There are 4 nested groupings, the coarsest first. Each group lies inside one group of the grouping before and may be the whole of it. The rows also spread widely along 14 directions, which tell nothing about the answers.
In the rows, 128 means zero.
Known rows, each followed by its group in each grouping:
[ 82 178 122 123 103 146  87 134 118 161 141 116  96  79  83 126 107 150
 166 130  94 129  89 164 146 132 109 113 131 140 100 135 172  71 137 110
 105  96 144 120 161 136  73 146 162] | q_443 bonif zut q_504
[123 124 121 112 127 128  83 131 155  95 165 101 144 143 143 172 164  73
 112 127 150 138 114 114 190 121 150  91  79 112  78 155 111 135 121 123
 146 157 117 139 125 156 167 135 122] | q_443 Zetun nub q_738
[129 140 148 104 130 141 112 136 113 145 115 151 133 102 151 116 133 139
 104 136 113 147 120 113 135 142 163 147 156 120 160 110 146 120 153 128
 103 146  97 118 152  91 147 146 161] | q_503 noke Savaf q_222
[113 151 123 159 135 138 109 129 143 131 173 134 122 128  84 117 126 121
 155 145 153 136 112 133 131 125 137 120 148 135 103 154 119 129 113 147
 120 131 135 136 138 102 123 117 172] | q_346 ret Nosis q_110
[ 88  92 116 100 106 114  83 111 124  99 109 102 108 116 160 189 132 137
 112 133 114 117 105 116 136 132 123 125 124  96 124 116 142 109 119 137
 124 112 105 133 124 107 145 112 120] | q_443 dit Kiko q_296
[108 126 102 102 128 112 120 127 133 139  90 120 128 123 128 157 158 117
 159 125  75 108 101  99  97 142 103 117 137 105 125 152 112  98  96 113
 114  98 117 100 103 127 100 154 115] | q_503 litos sezat q_374
[156 114 136 109 146 141 164 178 141  96  83 126 162 138 133 120 137 117
 154 114 107 120 144 112 109 117 174 147 117 142 131 133 116 136  86 134
 155 130 151 124 140 140 154 153 120] | q_503 zivor mufub q_970
[140 149 118 104 135 112 102 128 167 108 142 102 146 139 138 136 157  87
 143 101 106 131  87 118 164 132 161  98  96 143  64 171 113 129 112 100
 102 130 100 121 150 106 130 129 149] | q_503 zivor mufub q_972
[143 131 121 100 135 135 202 132 110 153 116 115 172 118 182 107 100  93
 155  98  70 165 138 148 133 145 111 165  85 139 131  96 166  86 145  46
 106 136 145 143 141 167 109 146  70] | q_503 rimi Kipiv q_435
[143 137 129 146 135 124 132 122 161 133 144 114 134 136 126 104 152 112
 137 131 125 125 112 115 130 133 145 142 125 149 109 147  79 162 124 144
 110 136  89 121 128  71 129 101 133] | q_443 bonif zut q_845
[104 149 107 147 116 175 133 105 152 133 150 131 135 112 102 134 103 140
 138 142 125 161 129 115 135 119 109 159 122 135 129 122 102 142 132 119
 110 120 168 134  98 139 112 152  93] | q_443 bonif guzi q_8
[ 91 156 114 159 164 183 155 158 134 168 182 150 135 124 104 115 116 123
 168 155 107 163 144 149 131 141 131 180 122 148 107 116 140 111 140 127
 126 153 194 138 137 150 139 142 145] | q_346 lib soki q_989
[135 125 130 134 126 100 132 124 136 126 132 106 135 145 132 101 143 105
 135 128 124 120 113 135 133 141 127 137 128 129 126 144 119 131 140 134
 111 140  94 134 134  94 132 131 145] | q_346 ret Nosis q_718
[141  88 141 104 148  87 140 122 126  99  84 129 145 161 172 139 172 115
 111 133 138  99 130 118 110 132 139 154 130  98 169 128 121 145 128 141
 154 146  94 126 106 122 200 108 143] | q_503 rimi gal q_699
[154 137 120 161  95 141 129 134 154  84 179  66 142 122 111 111  86 102
 132  98 156 158 123 142 198 109 150  72  93 178  73 146 123 153 118 107
 113 113 114 155 160 115  79 114  82] | q_346 balu tuk q_521
[118 121 125 144 138 136 150 133 119 137 170 116 130 120 140 127 115 107
 146 134 127 150 134 139 138 139 121 132 113 133 115 119 144 117 134 115
 125 135 124 144 141 132 129 110 116] | q_503 litos sezat q_975
[120 122 130 110 111  98 103 120 130 113 105 100 119 148 145 121 143 136
  99 117 109 106 111 145 158 150 128 139 122 129 138 131 151 128 171 129
 110 131  96 124 133 103 145 152 141] | q_346 balu Solag q_691
[ 92 128 131 159  94 112 104 102 128 120 155  90  92 109 104 104 116 166
 125 155 134 117 106 157 154 141 102 144 142 143 153 120 149 142 178 156
 116 120 102 130 122 100 126 126 133] | q_503 litos zanid q_24
[138 119 123 102 134 112 128 124 157  88 108 105 149 152 136 135 121  92
 158  94 115 131 108 137 136 113 142 138  92 124  85 154 127 107 102 103
 121 126 153 153 145 140 157 139 145] | q_443 dit ditur q_716
[129 126 134 106  90 146  98 142 116  98 131 104 132 125 149 154 124 130
  71 117 137 138 136 124 178 130 151  91 105 132 139 113 155 139 148 117
 136 127 114 133 131 157 127 162  90] | q_503 rimi tiz q_529
[113 154 119 128 117 103 111  73 151 122 129 121 130 120 120 127 140 148
 132 133 127 122  98 143 154 131 110 149 127 137 147 135 128 144 153 105
 112 122 112 120  99 119 135 106 128] | q_503 rimi Kipiv q_101
[124 141 115 111 127 166 140 142 117 162 145 144 130 128 141 164 100 120
 119 105  98 155 142 128 120 141 120 120 120 126 112 106 151  94 117  88
 104  99 153 139 143 147  88 136 104] | q_443 Mezot Zuvap q_31
[161 120 139 124 128 111 154 124 125 128 118 118 142 134 143  94 103  96
 134 106 119 151 112 101 107 132 145 124 147 126 130 138 115 122 124 108
  79 119  87 139 155  69 118 130 141] | q_503 litos sezat q_975
[ 77 142 122 156 143 152  85 133 135 137 185 133  92 140  86 124 122 145
 133 158 132 137  98 141 126 143 152 155 156 133 101 144 142 126 147 172
 113 139 138 135 143  88 169 132 211] | q_503 rimi gal q_699
[ 93 110 113 128 129 153 124 100 140  99 127 133 144 125 135 145  86 141
 132 142 133 166 118 115 139 120 139 182 132 111 136 105 135 127 140 123
 111 143 169 150 126 120 178 142 126] | q_346 balu Solag q_691
[106 155 139 155 150 135 137 133 101 165 172 167  98 107  97 135 113 149
 159 141 151 123 139 170 116 136 110 111 153 137 136 111 186  96 123 115
 148 106 152 139 149 151 114  69 173] | q_503 litos zanid q_24
[100 109 124 123  86 114 115 100 105  97 102 105 118 125 108 132  99 141
 120 142 149 126 112 114 117 114  90 124 154  82 185 125 139 120 138 135
 124 106 126 140  90 154 135 180 118] | q_503 rimi tiz q_529
[127 140 124 128 136 138 126 131 159 104 136 121 143 129 116 134 137 113
 156 123 136 130 129 141 151 112 137 139  99 140 104 143 119 133 109 126
 152 137 160 139 124 158 149 125 128] | q_443 dit ditur q_716
[135 151 143 142 147 136 126 130 108 176 156 177 104 180  97 107 135 112
 103 139 156 127 135 116  81 145 112 126 170  88 149 146 117 120 147 148
 104 126 123 142 115 119 149 159 204] | q_443 bonif zut q_845
[106 136 124 130  96 140  76 119 132 107 165 109 111 119 109 147 106 126
 110 128 146 151  97 119 167 123 138  84 131 122 106 143 142 123 135 125
 105 114 121 143 142 124 123 155 138] | q_503 litos zanid q_24
[122 142 123 160 126 133 116 146 118 135 180 128 115 146 101 139 164 112
 106 149 180 113 154 132 157 137 102  72 132 115 142 146 121 150 129 151
 165 133 108 128  92 170 116 135 116] | q_346 balu Solag q_691
[119 137 123 128 124 106 135 151 148  99 107  85 132 102 114 132 164 153
 174 118 103  75 129 185 167 126 131 130  83 190 115 131 157 136 111 123
 187 116 137 107 131 164 111  84  99] | q_503 rimi tiz q_529
[153  98 119 119 124 101 176 121 135 105  85  97 146 147 164 140 134 127
 140  94 101  99 134 141 109 135 114 136 102 151 138 121 128 136 106  97
 134  92 114 126 115 123 105  87  73] | q_503 rimi gal q_699
[114 111 146 120 145 107 147 144 113 133 116 120 127 103 154 111 142 116
 157 147 119 119 132 145 124 133 129 165 131 114 148 110 150 105 133 142
 147 156 104 134 142 116 164  98 150] | q_443 dit Kiko q_296
[130 144 149 110 122 120 143 132  95 166 131 135 120  98 144 110  94 121
 135 116 116 144 125 151 126 135 117 125 144 118 145 103 178  80 144  92
 101 116 105 141 170 118 101 112 150] | q_443 Mezot Zuvap q_31
[129 139 129 142 119 106 124 115 134 118 147 110 114 140 121 139 155 148
 113 125 145  91 137 171 162 139 113 110 107 158 139 128 149 152 141 121
 159 112 111 126 107 151 120  83 108] | q_503 rimi Kipiv q_101
[ 82 145  93 136 158 110 150 119 146 151 128 120 140 112  98 129 176 114
 219 161  91 105 102 135 106 136  76 166 126 113 128 157 108 107  99 124
 155 135 146 103  75 164 132 129 126] | q_503 rimi Kipiv q_435
[140 161 137 123 148 134 113 188 126 154 135 139 115 164 107 125 168 119
 118 107 107  97 140 157 138 152 152  97 120 157  99 154 153 111 130 131
 136 118 135 119 156 136 114 147 179] | q_346 lib soki q_989
[112 117 113  98 111 119 133 121 137 101  93  90 152 105 157 148 137 133
 146 120  86 123 113 139 158 128 122 150  89 139 133 117 146 118 128  96
 142 125 132 118 116 157 128 139  70] | q_503 rimi Kipiv q_435

New rows. What belongs after each?
[132 142 131 136 123  99 104  88 117 141 161 132 112 159 125 120 110 106
 102 118 158 142 102 125 133 141 110  95 159  94 128 144 140 116 157 107
  76 116  85 149 133  89 128 120 183] | q_346 balu tuk q_521
[136 143 128 163 173 154 186 142 138 150 176 162 143 195  89  95 136  93
 154 140 157 135 168 151 104 127 102 175 108 117 129 144 109 138 138 138
 153 158 200 162  95 199 181 162 153] | q_443 bonif zut q_845
[136  87 140  71 114  99 132 145  91 110  41 121 135 146 180 157 128 123
 100 104  99 105 132 114 101 135 122 122 134  83 173 109 163  84 125 107
 124 102 114 132 135 138 140 163 123] | q_346 lib soki q_989
[ 89 108 111 108 137 100 122 139 115 135 122  95 118 138 148 138 151 105
 157 131  77 108  95 136 113 158 113 145 118 105 109 136 151  86 129 126
 119 133 107 123 131 122 145 146 152] | q_503 rimi tiz q_529
[124 149 126 154 140 135 163 130 131 144 168 113 147  90 123 100 122 108
 181 137 133 148 125 153 147 123 123 132 116 155 117 128 136 125 120 103
 137 139 121 131 137 135 107  81 114] | q_503 rimi gal q_699
[108  97 109 119 114 121 116 165  96 119 140  87 104 149 119 164 116  90
 147 113 113 118 104 116 101 137 111  62 130  91  91 157 149  73  76 126
 125  86 113 146 139 138  98 162 133] | q_503 rimi Kipiv q_435
[124  66 135 112 153 161 187 182 105 122 115 118 158 121 196 138 120  83
 142 148 104 159 159 100 101 133 152 177 104  94 135  85 124 107 105 137
 153 168 136 150 146 143 177 144  83] | q_443 bonif zut q_504
[135 137 127 109 143 140  94 133 148 109 143 140 150 122 166 174 149 113
 100 119 136 146 125 115 180 129 182 102 111 135  95 122 134 139 118 105
 133 145 112 124 152 114 151  88 129] | q_346 balu tuk q_521
[150 131 148 118 134  93 130 104 124 125  89 152 125 143 137 126 145 154
 108 118 145  96 125 139 107 132 134 135 157 130 176 124 142 142 137 122
 129 107  97 119 121  98 147  79 165] | q_503 rimi gal q_699
[ 80 112 115 116 121 171 118 141 120 121 116 127 121 117 151 164 115 177
 101 145  84 135 140 137 134 151 147 189 117 143 148  77 165 128 158 139
 136 132 166 121 124 136 155 152 100] | q_503 rimi tiz q_529
[156 111 137 153 143 107 141 123 162 100 130 113 133 148 130 109 165 141
 125 130 143  98 130 130 131 135 157 154 133 163 139 140  91 189 125 167
 139 134  85 122 122  67 155  75 136] | q_503 noke Savaf q_222
[148 103 132 134 148 123 155 159 120 128 141 115 121 162 156 130 131 111
 118 108 113 118 136 135 109 155 158 127 122 148 109 122 141 128 115 130
 127 120 100 139 157  86 134  94 134] | q_503 rimi Kipiv q_435
[ 66  87  98 126 151  97 116  97 113 132 147 123 117 144 155 182 147  99
 154 158 127 123 101 113 106 149  78 139 139  52 126 129 133  90 117 128
 126 136 112 138  97 129 168 109 147] | q_346 balu Solag q_691
[143 103 139 110 119 123 129 150 129  89  84 116 138 142 142 139 147 139
  98 128 131 105 141 115 128 126 159 131 128 129 164 123 125 152 114 148
 159 126 112 123 114 131 159 145 106] | q_503 rimi Kipiv q_101
[127 146 133 139 136 131 133 138 119 163 195 122 115 127 135 129 118 100
 130 119 134 142 131 158 152 144 120 105 116 136  97 123 157 107 139 106
 115 127 104 149 160 124 106  89 143] | q_443 Mezot Zuvap q_31
[169 166 159 115 141  73  96 125 134 124 104 161 127 152  98 118 176 121
 124 109 175  79 116 147 131 119 145  75 157 126 139 173 137 129 110 124
 142 115  92 119 143 112 134  87 215] | q_346 ret Nosis q_110
[106 104 108  92  99 151 127 156 125 105  70  82 137  86 157 157 102 152
 148 103  47 130 106 128 127 132 155 141 105 160 109 104 157  94  99 105
 115  89 137 113 161 110  85 143  73] | q_503 rimi gal q_699
[122 150 100 133 133 138 129 117 130 162 144 142 132 126 118 152 148 108
 141 134 116 137 111  87 102 142 103  97 153 108 130 149  95 124  92 109
 110 103 105 110  90 119  86 130 111] | q_503 rimi Kipiv q_435
[110 137 128  95 141 124 107 124 123 134 104 153 134 122 146 156 154 135
 119 136 110 124 115 121 127 139 144 142 138 108 148 123 147 112 127 114
 132 134 123 114 120 135 161 132 152] | q_503 rimi Kipiv q_101
[128 124 107 120 123 125 104 106 171  92 100 123 141 154 132 175 157 145
 112 116 122 109 119 112 143 126 136 132 114 141 124 140  98 161 115 124
 129 104 140 118 100 115 136 112 106] | q_346 lib soki q_989
[108 106 101 142 122 109 151 117 133 126 133  87 118 121 136 153 133 131
 165 124  94 105 123 145 121 145  87 125 104 144 115 126 132 119 111 113
 133  93 118 122 111 130  86  90  74] | q_503 litos sezat q_374
[126 133 143  65 137 120  88 140 128 104  88 150 164 137 150 141 147  93
 119 125 126 145 106 110 149 116 170 135 126  81 128 144 148  91 131 110
 125 169 142 135 150 152 199 193 185] | q_346 ret Nosis q_110
[130 131 117 151 114 137 136 103 132 109 146 129 125 161  92 130  94 129
 120 119 162 140 126 117 111 119 113 120 144 119 141 140 118 144 124 124
 110 101 151 152 102 137 127 145 132] | q_503 rimi tiz q_529
[131 147 103 135 116 120 119  84 166 115 143 114 135 144 121 170 153 127
 124 110 134 110 128 145 164 128  93 114  83 151 109 138 109 153 130  95
 139 102 143 124  87 160 105  90  78] | q_443 Zetun nub q_738
[130 146 138 102 139 134 101 175 132 121 121 136 121 162  94 123 139 101
 134 104 117 118 121 140 131 125 161 115 123 122  90 167 148  93 115 139
 128 130 158 143 157 147 156 184 201] | q_443 dit Kiko q_296
[110 125 141 101 137 149 111 183  99 137 114 147 119 113 139 152 160 133
 112 155 119 114 144 113 118 141 151 114 143 104 154 114 152 110 116 154
 163 138 118 108 131 152 150 163 145] | q_503 zivor mufub q_972
[ 96 112 101 153 156 125 117 148 134 150 163 114 104 165 124 141 163 107
 136 151 101 111 114 113 101 167 121 135 146 110  96 149 104 124 119 169
 116 131  99 118 115  80 136 131 158] | q_346 balu tuk q_521
[ 83 129 120 105  96 147  93 155 117 115  90 107 114  80 104 164 133 157
 154 144 102 105 117 134 134 114 113 116 118 115 135 122 148  93 101 141
 162 101 154 111 121 176 106 167 103] | q_443 bonif zut q_845
[165 126 159 139 111 141 107 177 127 119 149 119 108 128 127 132 144 138
  66 127 165 111 157 121 152 131 178  76 145 155 138 122 121 173 119 174
 151 118  65 125 155  83 111  96 124] | q_443 Mezot Zuvap q_31
[128 139 145 126 123 145  93 119 120 121 141 160 113 147 104 147 109 133
  86 133 174 139 133 120 130 120 142 115 151 103 145 125 141 126 143 139
 126 123 146 148 131 133 163 140 178] | q_443 Zetun nub q_738
[104 101 127 152 123 105 129  93 134  95 125 114 108 132 104 126 115 155
 147 159 159 109 112 121  97 121 105 154 161 107 166 128 114 151 122 167
 131 109 116 137 100  96 158 105 150] | q_503 zivor mufub q_972
[130 174 137 148 131 141 153 101 123 161 139 159 130 135  84  72  92 145
 139 129 139 150 125 151 111 128 108 166 161 137 167 130 144 125 167 110
  95 120 157 139 118 130 126 149 171] | q_503 rimi gal q_699
[111 148 129 136 111 132 136 154  93 162 133 121 118 107  93  94 114 117
 157 143 121 130 125 138 108 135  93 109 157 110 148 137 149  83 124 131
 117 116 124 129 132 141  78 179 142] | q_346 ret Nosis q_110
[116 153 148  79 134 131 112 122 116 147 120 147 152  97 178 142 147 110
 109 132 110 150 130 150 183 136 137 153  93 115 142  95 177  93 179  80
 135 173 133 124 145 173 170 133 134] | q_443 Zetun nub q_738
[109 139 114 129 138 128 118 121 132 134 148 135 137 129 140 159 162 117
 122 147 137 126 136 130 159 138 108 117 117 109 134 126 131 131 135 117
 150 141 123 119  97 164 138 119 109] | q_346 balu tuk q_521
[115  86 119 140 122 155 142 145 135  82 114 113 142 128 122 144 118 133
 129 158 144 138 140  87 110 113 150 152 140 110 159 121  95 158  90 169
 158 133 142 136  96 131 165 155  88] | q_503 rimi Kipiv q_101
[134 183 162 127 116 129 115 113 123 142 115 162 129 106  76  73 113 147
 135 142 163 135 120 145 138 104 127 144 159 121 177 135 141 124 163 127
 122 136 142 132 131 144 147 159 190] | q_443 bonif zut q_845
[117 115 134 120 128 115 150 136 115 134 115 114 121 131 147 116 134 126
 132 129 106 112 141 157 126 143 108 164 115 124 148 111 153 110 151 132
 135 135 123 136 125 137 142 130 125] | q_443 dit Kiko q_296
[140 100 130 123 157 159 184 167 119 127 130 136 152 131 171 145 117 112
 135 118 105 147 170 130 118 139 157 152  99 147 121  93 147 120 111 108
 149 137 156 141 150 148 142 109  84] | q_503 litos sezat q_374
[147 142 154 119 144 110 142 154 128 129 119 123 130 123 137  94 143 132
 143 117 112 107 127 160 140 139 162 140 121 164 128 126 158 128 139 124
 136 135 105 121 166 106 143  99 166] | q_503 zivor mufub q_970
[110 119 107 131 128 150 125 122 127 138 142 140 118 132 142 178 125 138
 116 128 112 136 130 110 112 147 119 118 134 124 124 111 131 124 111 115
 118  98 136 126 118 125 109 114  98] | q_503 litos zanid q_24
[ 92 135  90 129 142 166 129 138 144 137 112 145 139 131 103 156 139 141
 152 151  93 134 130 101 103 135 116 161 143 112 132 130 102 122 104 141
 132 120 177 108  88 146 127 175 110] | q_346 balu tuk q_521
[126 111 125  96 120 146 126 182 112 130  88 105 130 103 162 142 121 128
 128 105  58 129 112 105 107 150 181 121 133 150 107 111 147  98  97 122
 106 108  98 108 177  73  96 139 118] | q_503 rimi tiz q_529
[136 153 135 118 132 123 118 115 133 136 115 153 130 115 125 134 149 138
 123 136 137 122 121 108 120 130 133 114 153 122 156 132 118 141 120 122
 123 116 102 107 115 111 124 112 147] | q_503 zivor mufub q_972
[118 139 127 110 105 104 111  93 135 102  86 123 125 109 104 133 119 157
 147 127 132 112 100 126 121 111 108 124 146 116 159 136 136 122 120 115
 120  92 128 120 111 130 122 133 141] | q_503 zivor mufub q_972
[122 144 128 138 127 151 137  88 135 129 155 148 134 107 133 128  81 146
 129 134 143 171 119 120 130 125 137 151 143 137 140 102 136 138 141 101
  92 120 137 142 138  97 131  95 134] | q_503 zivor mufub q_972
[108 120 109 136 125 147 124 125 160  80 124 113 140 125  91 139 119 136
 164 146 137 133 116 107 124 104 136 145 127 124 124 146  98 148  94 150
 143 119 167 132 103 141 153 154 120] | q_503 zivor mufub q_972
[102 142 109 135 113 153  90  97 151 114 170 119 127 123 118 155 122 139
 117 132 131 153 104 122 166 131 132 130 120 133 109 135 123 142 142 122
 101 125 135 135 121 119 132 137 125] | q_503 noke Savaf q_222
[ 98 106 107 120 134 111 137 163 115 159 127  89  97 159 145 134 162 108
 143 120  54  89 122 150 100 177  94 145 108 125  99 138 141  88 132 144
 116 114 105 121 125 112 108 150 130] | q_443 dit Kiko q_296
[155 161 132 107 147 146 131 110 149 143 131 167 159 159 162 136 152 124
  79 108 121 148 139 127 151 144 160 151 113 150 137 121 127 158 163  88
 109 145 131 121 119 129 156 121 129] | q_503 rimi gal q_699
[113 145 138 115 107 105  62 120 144  96 111 123  95 143 104 161 175 190
  85 126 137  66 124 175 179 136 133 112 114 158 145 134 169 154 162 148
 169 106 131 109 116 156 152 122 147] | q_503 litos zanid q_24
[158 119 152  92 140 100 135 138 123 108  75 139 150 120 170 133 144 127
 119 105 124 113 124 120 123 127 176 129 135 134 150 114 147 129 113 107
 136 129  91 118 156  98 154  83 148] | q_503 rimi tiz q_529
[113 141 124 144 146 157 171 147  96 183 146 159 126 127 131 119 134 132
 126 152 113 134 161 130  95 159 102 156 147 122 173  97 144 119 144 126
 136 134 137 118 100 155 117 140 114] | q_503 rimi tiz q_529
[100  90 102 125 144 142 127 133 113 134 132 138 105 175 158 192 118 140
 100 115 100 119 139 126  95 165 123 140 129 114 112 103 154 107 121 126
 113  97 144 138 131 108 134 112 125] | q_346 balu Solag q_691
[156 126 147 103 122 129 112  95 155  81  99 151 160 156 144 127 134 113
  80 130 177 151 137  94 149 102 151 153 131  91 174 132  94 167 147 133
 131 160 135 147  94 145 210 167 137] | q_443 dit ditur q_716
[ 99 101 114 133 112 150 121 109 118  78 165 119 133 130 121 187  95 115
 132 146 187 156 137 113 141  98 101  94 113  78 135 121 139 124 100 120
 157 116 169 167  98 204 156 139  97] | q_503 zivor mufub q_972
[127 156 139  93 149 126 139 115 132 154 110 170 160 110 144 127 147 116
 137 141 122 145 131 125 135 123 119 168 136  96 167 115 133 112 143  99
 131 156 138 122 113 162 164 136 143] | q_443 Mezot Zuvap q_31
[ 96 101 122 144 125 153 134 155 126 103 150  98 133 107 135 135 131 129
 135 163 130 136 139 123 145 129 145 153 117 133 139 106 128 147 127 162
 163 156 130 130 118 141 158 134  94] | q_503 rimi tiz q_529
[ 94 163 106 138 177 186 157 149 127 200 157 177 150  97 132 115 124 113
 167 163  77 182 130 103 102 155 140 187 158 121 121 105 121  98 128 115
  98 161 155 110 133 106 127 145 143] | q_346 balu tuk q_521
[121 101 122  97 121 134 144 144  79 144 100 141 110 155 151 173  93 125
 109  97  92 127 142 126  77 151 103 104 135  95 139 107 182  64 118  91
 106  75 150 145 140 156 102 163 122] | q_503 litos sezat q_374
[142 157 138 116 163 122 135 124 144 112 110 179 161 147  91 124 149 114
 156 129 168 126 130 122 117 102 147 140 144 108 150 154 123 132 104 117
 158 146 173 133 107 178 190 134 188] | q_503 rimi tiz q_529
[146 123 139 131 116  97 137 103 135 102 117 121 153 136 140 129 162 109
 112 143 179 117 144 118 158 112  98 110 124 100 184 135 104 162 138 123
 157 140 102 133  78 165 150 120  96] | q_346 lib soki q_989
[ 93 142 121 131 116 156 107 155 135 119 148 106 137 107 100 114 125 120
 153 153 118 146 118 139 160 123 138 142 117 132 111 139 137 112 132 145
 135 154 155 132 138 150 133 186 130] | q_346 ret Nosis q_110
[166 147 147 147 152 139 142 135 158 116 136 157 135 174 100  99 138 141
 103 120 151 122 154 135 131 130 170 153 136 166 140 143 112 178 149 148
 133 137 147 133 127 112 170 128 160] | q_503 litos sezat q_374
[166 136 150 126 111 128 115  73 139  97 116 168 145 134 145 149  97 159
  70 110 191 147 140 120 144 109 157 121 151 137 169 101 133 167 139 100
 110 109 123 148 136  91 138  66 130] | q_346 ret Nosis q_110
[111 107 121 139 169 106 134 158 132 150 157 109 118 141 166 145 174 100
 153 136  94 104 119 140 121 165 140 136 116 138  84 131 130 115 115 140
 130 140  85 121 154  74 137  60 154] | q_346 lib soki q_989
[114 147 126 126 148 155 126 152 141 146 135 138 121 118 124 129 123 134
 152 124  93 134 126 144 121 140 154 161 123 154  99 122 141 108 118 131
 122 127 153 128 156 108 130 119 155] | q_443 dit ditur q_716
[110 179 124 123 176 118 132  93 130 197 148 196 121 151 125 146 179 125
 137 138 122 112 133 154 110 156  80 160 131 106 141 131 140 108 156  91
 126 136 147 117  92 162 148  97 183] | q_443 bonif guzi q_8
[ 99 137 138 119 109 124 106 147 120 116 151  83 125  67 133 118 117 104
 168 139 126 142 107 158 182 116 130 110 100 127 103 128 163  89 126 119
 144 147 111 141 162 148 122 124 130] | q_443 dit ditur q_716
[ 92 123 139 149 145 171 129 158 115 150 169 137 104 112 130 124 111 143
 124 161 120 148 142 141 125 146 150 177 133 136 124  95 151 120 152 160
 130 153 140 141 156 103 158 122 155] | q_443 bonif guzi q_8
[133 139 105 133 134 106 138 128 145 151 145  96 138 123 153 140 189  96
 147 122  97 105 114 127 140 152 108  98 104 149 104 152 100 141 108 106
 129 118  67  97 104 113  80  85  84] | q_503 rimi gal q_699
[101 115 122  82 133 133 126 143 129 119  88 114 155  76 166 156 133 108
 177 133  82 142 102 117 134 117 143 151 103 106 109 113 140  81  97 101
 137 141 136 122 153 143 144 127 112] | q_443 bonif zut q_504
[113 101 147 115 140 115 154 159  92 158 106 131 118 107 152 114 137 122
 138 159 110 117 141 124  90 144 115 164 161  87 180  98 144  98 131 157
 141 143  91 124 133 112 149 130 144] | q_443 Mezot Zuvap q_31
[129 127 122 161 118 129 155 118 142 133 153 100 120 140 107  82 107 117
 141 132 125 138 125 129 118 136 110 159 137 141 131 137 100 145 144 150
  95 126 115 146 117  86 117 138 125] | q_443 dit Kiko q_296
[133  96 133 160  99 130 143 129 126 100 175  73 105 153 137 115  90 121
 100 114 148 133 147 158 156 136 121 126 100 153 114 114 142 148 155 144
 119 118 110 172 141 108 121 110  96] | q_443 dit Kiko q_296
[137 132 138 136 127 138 160 133 130 147 156 104 147 119 155  81 126  87
 125 136 119 161 135 124 152 139 124 157 106 130 132 120 111 136 166 118
 105 167  96 140 130 117 134 154 103] | q_443 bonif guzi q_8
